All groups share one centre, and each spreads out both ways along 12 directions, with some noise.
In the rows, 128 means zero.
Known rows, each followed by its group:
[109 131 107  95  74 132   4 146 128 139 151  87  83 116 133 131 127  95
 165 154 129 111] : (2)
[150 102 127 139 116 121 225 139 155 146 107 126 170 105 156 137 102 114
  89 141 154 145] : (2)
[149  93 155  82 130 103 158 132 105  85 116 119 196 143 137 142 159 170
 101 120  96 149] : (3)
[105 170 110  70 164  83  77  84 132  88 139 170 102 153  73 156 150 115
 146 130 121 154] : (3)
[138  91 107  97 121 112 119  93  81  60 137 168 173 168 156 143 126 179
 127 108 149 104] : (1)
[138 126 160  90 139 105 111 138 107 107  74 142 145 179 126 167 138 180
 121 148 128 103] : (1)
[132 116 162 157 140 173 162 156  84 150 139 129 142 135 129 105 165 184
 145 103  72 101] : (3)
[115  74 176  99 166 112 172 117 206 130 111 123 168 110 157 101 139 148
 112 165 135 174] : (3)
[159 181 120  92 119 101 140 148 111 129  68 131 137 104 119 115 113 117
 131 179  84 162] : (1)
[102 152 108 153 128 125 139 124 142 175 178 125  89  94 125 160 130 137
 118 154 190 103] : (0)
[108 126 105 111 130 105  98  74 110  97 190  89 126 121 122 121 153 108
 119  91 133 159] : (3)
[ 90 136 141 119 158 129  83 106  61 118  91 121 138 120 147 115  96 160
 137 140 101 130] : (2)
[108 120 125  81 111 122 170 110  75 137 172 120 130 114 125  83 182 169
 166 105 102 126] : (3)
[125 124 176 133 146 172 109 129 177  95  82 140 141 100 121 127 178  95
 186 106  75 135] : (1)
[113 151  90 134 114 149 105 142 102 166  95 121 149  88 146 132 119 126
 139 165 120 102] : (0)
[111 147  98  94 132 122 147 147 120 165 156 163 156 152  67 176 205 172
 125 136 112  87] : (2)
[135 193 117 103 127  86 159 126 133 115  82 143 167  65 113 143 166 160
  91 180 140 154] : (1)
[104 187 154 126 142 126 131 122 102 139  87 125 118  79 100 164 177 144
 143 136 120 110] : (0)
[139  97 177 117 116 126 156 164  98 133  96  99 174 141 146 161 152 181
  97 128 114 111] : (2)
[110 137  93 160  76 166  80 169 101 155 103 132 148  72 143 136  93 110
 122 156 120 103] : (0)
[106 150 144 188 146 170 107 159 134 173 149 146  66 115  85  99  89  91
 133 119  86 145] : (0)
[121 139 122 216 153 159 163 108 128 151 152  72 140  70 185 147 128 127
 101 125 179 104] : (1)
[130 111 164 120 118 110 131 130 113 121 136  95 104 114 159 119  86 134
 111 141 147 150] : (1)
[153 129 158 195 152 177 167 156 162 140 155 172  99 137 115 131 110 109
 139 111 114 126] : (0)
[133 158 150 114 119 123 109 155 115 138  93 112 116 133 100 133 172 154
 139 132 102 106] : (2)
[105 184 116  87 170  84 137  88 127 145 139 112  76 150  78  82 144 117
 145 121 112 166] : (0)
[156 126 166 132  92 121 116 162 148 146  90  46 107 177 104 125 184 138
 110  90 139  95] : (2)
[137 130 132  94 131 143 107 137 170 132  94 129 142 101 171 125 135 113
 186 191 111 126] : (3)
[112  70 160 155 125 159 123  99 160  87 174 137 102 126 167 145 127 118
 156  83 184 106] : (1)
[116 110 182 107 138 119 132 114 139  82 104 158 131 157 122 169 174 191
 132 106 166  91] : (1)
[115 144  97 138 120 158  84 141 100 166 154 110 108 133 106 148 127  78
 164 115  86 109] : (2)
[127 140 115 111 111 120 114 144 108 121  75 169 138 124 110 102  90 128
 118 139 104 142] : (0)
[201  92 176 120  89 110 187 159 126 110 131 105 100 175 177 125  87 153
 115 137 164 122] : (2)
[ 91 114 130 179 119 124 117  88  76 118 186  63  90 119 123 143 111 103
  82  40 180 125] : (3)
[129  74 187 120 114 138 145 129 139  62  87 170 155 102 147  79 107 145
 120 102 107 173] : (0)
[137 110 131 125 141 140 139 126 142 130 123 129 147 120 166  90 113 131
 150 153 110 144] : (2)
[ 87 123 124 104 156  96 132 114 167 186 130 118  84 162 104  73 103 142
 115 154 154 149] : (1)
[107 155  89 138 147 126  91  97 158 141 117 129  86 123 123  82  94  87
 151 139 145 142] : (1)
[117 127 165 188 178 157 165 122 195 147 131 170  92 123 133 122 122 141
 137 135 175 113] : (3)
[ 79 140  98 115 137 106  48 106  94 140 104 123 103 181  90 113 106 140
 112 104 143 108] : (0)
[ 98  86 117 102  78 117  75 137 102 105  97 146 155 120 124  80  87 142
  90 113 122 155] : (0)
[140 120 149 153 190 145 132 126 153 122 158 178 129 179 107 121 130 154
 132 126  99 138] : (3)
[108 136 129  79 114  73 106 106  99  83 107 156 129 127 117 126 120 177
  96 132 167 137] : (1)
[ 80 162 107 140 144 127 153 113 153 157  80 135 162  66 117 105 168 158
 105 143 154 123] : (0)
[139 133 138 116  92 116 173  99 127  53  91 134 153  66 126 147 143  67
 131  76 133 161] : (2)
[ 85 135 227 153 162 159 104 122 119 106 118 131  95 101 106 143 170 166
 144  91 110 117] : (0)
[152  84 142 110 147 118 182 127 109 114  83 132 175 189 145 108 103 145
 120 113  94 143] : (3)
[110 115 115  94 103  95 225 137 111 175 112 127 148 117 128  68 124 179
  97 139 145 135] : (3)
[122 110 168 125 115 133  63 131 127 139 143  50  69 124 166  58  96 123
 147 136 122 153] : (2)
[106 129 172 157 133 128 180 126 178 144 109 112 113 102 115 161 157 128
 105 115 179 118] : (1)
[138 148 132 120 130  99 111 119 133  88 111 163 120 152 117 197 122 134
 114 137 173 107] : (3)
[175 115 121 109  83 125 216 159 106 130 146 171 135 122 148  97 121 168
 143 145 128 115] : (3)
[139 156 160  99 132 102 139 114 195  88  84 172  94 115 124 125 140 133
 148 161 171 141] : (1)
[116 178  86  86  93  97 121 150  97 157 123 140 125 121  63 159 145 105
 117 136 101 128] : (2)
[102 125 136 128 165 128 115  91 123 115 104 118 137  99 161  63 103 134
 139 137 113 167] : (2)
[144 167 111  80 164  85 186  92  84 138  88  79 147 163 129 130 148 132
 145 130 105 130] : (0)

New rows. What belongs after each?
[123 105 148 142 122 149  85 118  99 103  99 114 121 133 173 129  87 115
 156 108 132 114] : (0)
[135 154 150 149 107 140 187 163 102 143  99 133 136  69 113 181 121 105
 113 127 111 133] : (2)
[110 113  74 170  76 143  61 151 158 138 152 168 108 134  77  88  99  94
  86  88 150 128] : (0)
[ 57 135 121  65  73  89 143 102  29 161 158  81  69 102 103 110 116 130
 141  91 149 128] : (3)
[101  96 182 132 107 134 170 140 193 155 178 131  63 120 112 169 151 113
 139 115 191 110] : (1)
[167 182 133 137 128 136 135 138  92 151 103 101  59 141 142 102  88  98
 190 142  98 118] : (1)
[112 111 184 104 131 146 138 145 138 136 133 126 111 132  98 124 177 139
 159 107  86 131] : (1)
[114 181 142 132 152 119 166 110 147 129 116 154 109 106  87 128 185 154
 132 119 147 118] : (2)
[150 114 104 116  89 115 174 165 100 159  86 103 175 126 160 122 119 165
  97 160 136 108] : (3)
[129 164 108 139 142 140 148 118  78 152 176 126 118 119 130 131 171 172
 159 130 117  90] : (1)
[117 116 150  82 139 100 130  91  84  81 169 150 111 131 149 107 121 176
 140 126 138 148] : (2)
[124 113 127  74  87  81 149  85  93  81 111  88 122 108 145 135  88  70
 131  89 154 164] : (3)
[183 131  94 171 163 140 185 120 170 121  96 170 168 172 147 108 119 138
 123 131 146 104] : (3)
[119 119 169 133 159 159 121 133  72 132  93 124 127 179 124 143 127 150
 167  90  78  94] : (3)
[122 134 172 135 165 170 164 153 120 166 164 130 141  80 137 131 186 170
 163 158  70 123] : (0)
[124 140 114 156 153 130 130  85 125 137 170 132  68 154 165 120 109 161
 150 131 206  81] : (1)
[108 126 163 163 175 163 143 135 189 164 127 157 101 121 136 112 129 144
 151 157 138 117] : (3)
[112 207 129 138 144 117 134 110 101 128 117 163  71 121  77 150 146 144
 145 120 149 100] : (2)
[142 114 157 173 124 129 111 138 137 107  68  88 129 125 158 174  59  76
  80 120 154 141] : (3)
[103  91 196  72 172 125 154 130 134 129  84 165 148 173 132 148 148 193
 155 153 105 120] : (3)
[ 93 135  92  91 131  91 110  84 123 137  96  47 161  92 127  80 130  81
 104 117 112 182] : (3)
[134 149 172 160 173 162  98 149 159 123  61 162 125 138 127 176 127 131
 149 152 116  98] : (3)
[162 131  97  92 120  94 186 115  65 116 112 137 168 167 134 120 121 159
 111 116 120 125] : (1)
[114 148 144 116  99 124 158 142  98 129 113 116 130  51 108 124 124  88
 121 119  84 180] : (2)
[ 71  97 183 104 139 120 145 117  84 149 189 129  62 125  99  87 101 132
 140  96  97 176] : (3)
[ 96 138 110 141 161 142  76 133 126 173 102 103 150 130 119 129 125 119
 120 150  95 130] : (1)
[153 168 118 126 125 146 188 160 127 161 114 134 144  57 130  97 130  93
 158 171  55 169] : (0)
[147 159 120 121 139 143 121 119 106 126 152 135 108 116 147  95 136 145
 178 154  97 125] : (1)
[135 142  97 134 112 113 126 101 174 114 112 122 116 174 102 166 181 117
 129  81 202  69] : (2)
[129 121 142 144 158 171 140 122  94 142 125 107 124 169 120 100 161 128
 185  70  62 100] : (1)
[156 184 138 110 114 130 131 189 136 186 119 122  94 146  70 124 186 150
 149 164  81 104] : (2)
[134  88 181 105 166 126 186 120 137  99  97 144 174 148 132 113 154 161
 127 109  92 158] : (3)
[ 73 118 177 111 108 116 127  94 106  89  72  82 168  50 157 151 186 172
 108 101 171 115] : (0)
[ 65 108 129 135 159 130 131  71  95 106 125 130 164  67 155 120 112 125
 113 107 131 161] : (2)
[141 143  83 173 101 154 137 142 140 143  83 140 154  94 139 134 104  92
 114 133 146 105] : (0)
[130 132 141 105 154  81 163  69 121  84  97  93 120 181 112 131 149 127
 109  59 167 130] : (0)
[139 108 133 145  93 132 115 116 140 116 191  97  57 138 152 130 100  89
 144  96 186 114] : (2)
[ 79 130 116 164 164 164 153 124  70 213 120  99 124 165 118  80 144 186
 141  91 105  72] : (3)
[105 101  92  85 116 111 113  65 126 112 162  82 108 125 181 123 111  83
 179 117 173 129] : (3)
[132 138 151 128 121 113 160 134  86 115 112 132 145 138 128 202 165 191
 102 114 162  77] : (1)
[145 102 146 113 125 130 126 114 138  85 191 152 118 135 156 168 145 142
 153 135 157 117] : (3)
[127  80 166 152  92 161 126 119 181  89 158  81 127  71 175 139 165  85
 144  89 160 133] : (2)
[107 136 157 143 174 143 128 101 107 151 172  58  89 138 128 129 164 124
 164  95 104 126] : (0)
[121 128 110 139 126 128 113  98 152  75 143 144 185  35 168 133 150 134
 104 151 150 162] : (1)
[114 122  82  98 139 138  93 112 114 154 196 130 111 155 117  84 130 107
 178 129  76 144] : (2)
[146 133 120 114 107  97 168  91 105  74 109 112 157 119 128 142 155 124
 107  78 151 132] : (3)
[137 131 173 138  78 117 156 159 128 126  90  73 123 117 101 175 175 122
  90  82 153 107] : (2)
[160 118 173 194 157 188 145 155 146 128 149 151  96 141 128 108  99  90
 167  97  75 140] : (0)
[ 91 104  97 113 129 133 153 124 134 163 163 135 171  62 140 109 118 108
 117 160 105 176] : (2)
[150 124 143 158 146 139 144 105 163  97 158 137  80 158 120 120 125  90
 155  87 145 132] : (0)
[127 126 145 153 122 128 110 115 112  85  99  93 162  63 180 147 102 123
  86 132 147 149] : (1)
[114 128  98 136 128 124 142  76 119 128  79  88 118 147 160 131 100  88
 157  91 178  96] : (3)
[131 148 118 147 132 143 149  75  91  90  63  93 143 134 143 135 158 100
 167  51 133  85] : (3)
[ 73 163 150 126 122 138  89 106 132 116 107 111 124  39 117 128 200 147
 147 124 141 114] : (0)
[159 138 166 139 132 150 229 140 123 115  81 187 127 128 121  92 134 147
 159 104 102 120] : (3)
[153 109 167 105  86 118 135 137  81  80 123 103 118 108 161 122  87  99
 139 109 103 163] : (2)
[ 72 130 153  97 120 100  97 141  98 169  87 100 107 159  69 151 120 139
  92 105 121 124] : (1)
[110 144 149 186 115 160 115 160 107 177 169 136  60 112 121 145  97 143
 122 133 161  88] : (3)
[135 208 100 109 100  75 120 119  94  90  67 161 110 120  70 183 127 112
 101 115 163 119] : (3)
